There are 3 ways to turn a row about zero (a turn may also mirror it). The second row of each pair is the first, turned, with some noise. The first 30 pairs use one turn. New pairs use 3 turns, one after the other, and a turn may come again.
Known pairs, each followed by its turns in order:
[ 10  11   5   3   6   3 -18  13 -11]
[-15   7  -3   4  -9  14 -14   1  -9]  (0)

[-14  -6 -10  29  46   1 -17   8 -15]
[ -8  15 -43 -29  -4  17  -8 -21  10]  (2)

[-10  10  -1   0  36 -14   4   3 -13]
[-11   1 -10  -6 -22  13  11  -9 -30]  (1)

[ -4  -3  -9  -4  10   0  -9  47 -12]
[ -8 -20 -15 -10   6  39  -2   5 -12]  (2)

[-24   5  10   5 -19  -3   1  48   6]
[-33 -39  -7  10   1  15  -1   0 -23]  (2)

[ -2   0  -9  10 -10  15  -6  16 -16]
[ -6  18 -10  -9 -10  11   6 -14   1]  (0)

[-12 -21  22 -19  -2 -15 -38  17 -32]
[ 12  45  20 -24  16  10  -7 -19 -21]  (1)

[-12   0  17  31 -28  -8 -13 -10   6]
[  9 -19  28 -11  15 -24 -15  13 -13]  (1)

[-16  29  -7  23  -9  10 -11   7 -48]
[  0  11  26 -28 -35  12 -13  35 -10]  (1)

[  2  -1 -34  -9 -11  48  32  -1  12]
[ -5 -14 -35  -2  -6   7  -8  21  54]  (1)

[-11 -17 -24  -8  -4  10   6 -14  19]
[ 16 -22   8  -8  -1 -13 -14  -5  22]  (2)

[-25   0 -35   1 -15   4 -15 -48 -11]
[  2  10  -1   9  13 -16  -7   0  62]  (2)

[ -1  -5   0  15 -31 -11  -6  -4  -5]
[ -4  14  -4  -7  29  -3   0 -14   7]  (0)

[ -6  -4  10  14   0 -26 -36   2   0]
[ -3   2  32  -9   6  -7  -5 -22 -22]  (1)

[ 29   4 -48  41 -29  -3   0  -6 -21]
[ 22  -3  -5   5  35   7  55 -15  29]  (2)

[ 15 -31  -6   1  16  19   7  -7  15]
[ 32  -1   7 -15 -13  -3 -11 -24   2]  (2)

[  5   2   8  -1  -5 -18  19  12 -15]
[-13  18   2   4   1 -20   0  10  12]  (0)

[ 23  13  23  -4 -20 -27 -48  -4   8]
[-27  -7  10  26  37  19 -37  -5 -13]  (0)

[ 48   0 -26   6 -12  -7   1  19 -12]
[-32   0 -15  -2 -12 -24 -23 -34   6]  (0)

[  0   9   0 -27  11   6  -5   1  -4]
[ -7  16 -10  10  -4  20 -10  -5  -2]  (1)

[-15   5  -6 -27   7  -6  29  15  10]
[-16  -2 -25   4  17  26  16   8   0]  (1)

[ 17   1  -1  18   5   2  13   0 -16]
[-19   4 -10 -21  -8 -12  -1   3   2]  (0)

[ 26  -9   9   1  13  -3 -31   4  46]
[ -6 -33  21  12   5   3 -15 -17 -40]  (0)

[  7  18 -37 -26  -6   8  -6   1   7]
[ 17 -15   3  -2   0   9   5  33  24]  (2)

[ 27 -19 -18   3 -14 -26 -27  13   2]
[ -5   9  37   1   6 -10  17 -31  21]  (1)

[  4  -1   6   3  -1  -4   1 -21   8]
[  4  10   4   4  -1 -20   0  -3   5]  (2)

[ -8 -35 -18   5  11  -1  -1  18 -11]
[  6  11 -26   6  -8 -15  20  -9 -23]  (0)

[  4   5  -3 -29   0  -3 -12 -21  12]
[ 11 -27  -2  20   6   8 -10   1  11]  (0)

[ -1  -5  -4   4 -48 -24 -27   1 -21]
[-6 -1 -3 45 42  7  6  0  6]  (2)

[ -3  10  40  -8 -12 -48  26  20 -13]
[  8  14  15  15  28  12  40  26 -39]  (1)

New pairs. What belongs after each?
[  7 -10   2 -10 -23   6   9  12   2]
[  5  -4  -9  -9  -3 -25   1  -2  17]  (1) (1) (1)

[  0  19   5 -21  10  25 -18  -4 -32]
[ -2 -34  -1  -9  -6  -3  27 -30  -3]  (1) (2) (2)

[ -5 -12   6   4  -8  -3  -5   5   1]
[  2   0 -12   6 -11  -1   2  -1   3]  (2) (0) (0)

[  9   6  -5  38  -6  -5   5 -10  30]
[-20  23 -14  -2  -1  -2  29  13  24]  (0) (1) (2)

[-20 -32 -17   6   4   7 -11 -12 -28]
[ 13  11 -28  23  22  -9 -11 -13  23]  (2) (1) (2)

[ 13  22 -23  -3  -2  -9   3   3 -10]
[  3  -3   2  -3  18  18   2  19 -18]  (0) (1) (0)

[-13 -13   2 -17   6 -11  -6  -2  15]
[-10   2  -7  11 -13  -6  -4 -27   0]  (1) (0) (0)

[ -5 -36   0   3   8  -8   4 -10   1]
[-26  -1  22   3   6   3  17   1   2]  (0) (0) (1)

[ -3 -11   9  -4  41  41  23   1 -17]
[ -2  10  12  -1 -13  25 -34  -6 -49]  (2) (1) (0)

[-13   2 -20  22   8  -2 -21 -21  -9]
[ 20  -6  20 -11  16  20  -8 -16  11]  (0) (1) (0)

[  1  -6 -12  -7  -8 -15  14 -10   8]
[-2 12 -6  4  7 21  1 16  6]  (2) (2) (2)

[ 18  -4  -1  12  -4  24 -17   0   9]
[  3  21 -17  -2   7 -23  -2 -10  -8]  (1) (1) (2)

[  6 -44   2  11  15  10  48  14  18]
[-34  39  -6 -21 -13   9 -34   9 -21]  (0) (2) (2)

[ 28   5  15   5   2  -3  36 -10 -48]
[ 18   2  31 -36 -33  20   7   4  30]  (2) (1) (1)

[-5 -3  3  2 13 11 22 -2  3]
[-14  -1  -7  -5   0 -23   3  -2 -10]  (0) (0) (2)

[10 -7 27  3 14 19 -9 -6 -8]
[ 10 -16  -4  15 -20  10  18   7   6]  (1) (2) (1)

[  4 -18  -8 -11   6  43   4 -27  -7]
[ 16   3  26 -20  22 -33  -1 -11  -5]  (0) (0) (2)

[-18  12 -25 -38  -3  -5   1   0   7]
[ -1 -45  -7 -10 -15   9   5  12   4]  (2) (1) (0)

[  9 -20  14   0   6  -8   7 -14 -13]
[ -4   1 -17   7  -3  23  14   5 -11]  (1) (2) (1)

[  1 -10  13  13  -1 -12   8 -16   2]
[ -9  -6 -16  -5  14   1   4  12   1]  (1) (0) (2)

[  2 -48   8  30 -17   3   0 -16 -10]
[-11  14 -17 -21   6  40  -3  27 -25]  (1) (2) (2)

[-42 -18   9 -11   6  19  17  10 -31]
[  1 -32 -10  -8   5  16 -42  21  21]  (1) (1) (1)

[ 48 -30 -26  -1   0  27  21   8   7]
[-40  -9  -8 -12   2  25  26  -9 -44]  (0) (1) (1)

[  2   0  -9 -24   6  28  18  -1  -4]
[-17 -17   2  -9 -15   2 -20   1 -23]  (2) (1) (0)

[  5  -4   4   2 -19  -4 -30   1 -39]
[ -5  15 -21  12 -18  24  22 -21  -8]  (1) (1) (2)

[ 20   3 -48 -24 -15   7  -7 -26  -4]
[ 14  28  12 -18  28 -25   0  11 -36]  (2) (0) (1)

[  2   2  20  -7   5  48 -31  -7  -2]
[ -2  -1   8 -40  14 -38  12  -2  -8]  (2) (2) (0)

[-17  -3 -17  10 -13  -6  16   6 -10]
[ -4  -6 -24  -8 -19  11  -4  -1   8]  (1) (1) (1)

[ -8 -14 -26   1  11  -9  23  -1  -5]
[  5   9 -27   3  20 -18 -10   9  -4]  (0) (0) (2)

[ 46 -11  -4  33   4  -1  47  -2   1]
[ 26  19  33  24  12 -29  16 -17 -42]  (2) (0) (0)

[-18 -26  -6  10 -27   7  13   2  19]
[ 12   7  30 -17  -2 -19  31   3   1]  (1) (0) (1)

[-11  -5 -27  -3  14  19   1  -7   5]
[ 29  18  -1  -8  -2  -8  11 -11   1]  (1) (0) (2)

[  1   4   4  -3 -26  -3 -21  -8  -7]
[-9  5 -8 22 -3 11 -3 11 18]  (2) (0) (0)

[ 1 -6 18 33 -2 -3 -7 11 -5]
[-20 -20 -14  -9   9 -12 -10 -18   2]  (1) (0) (2)

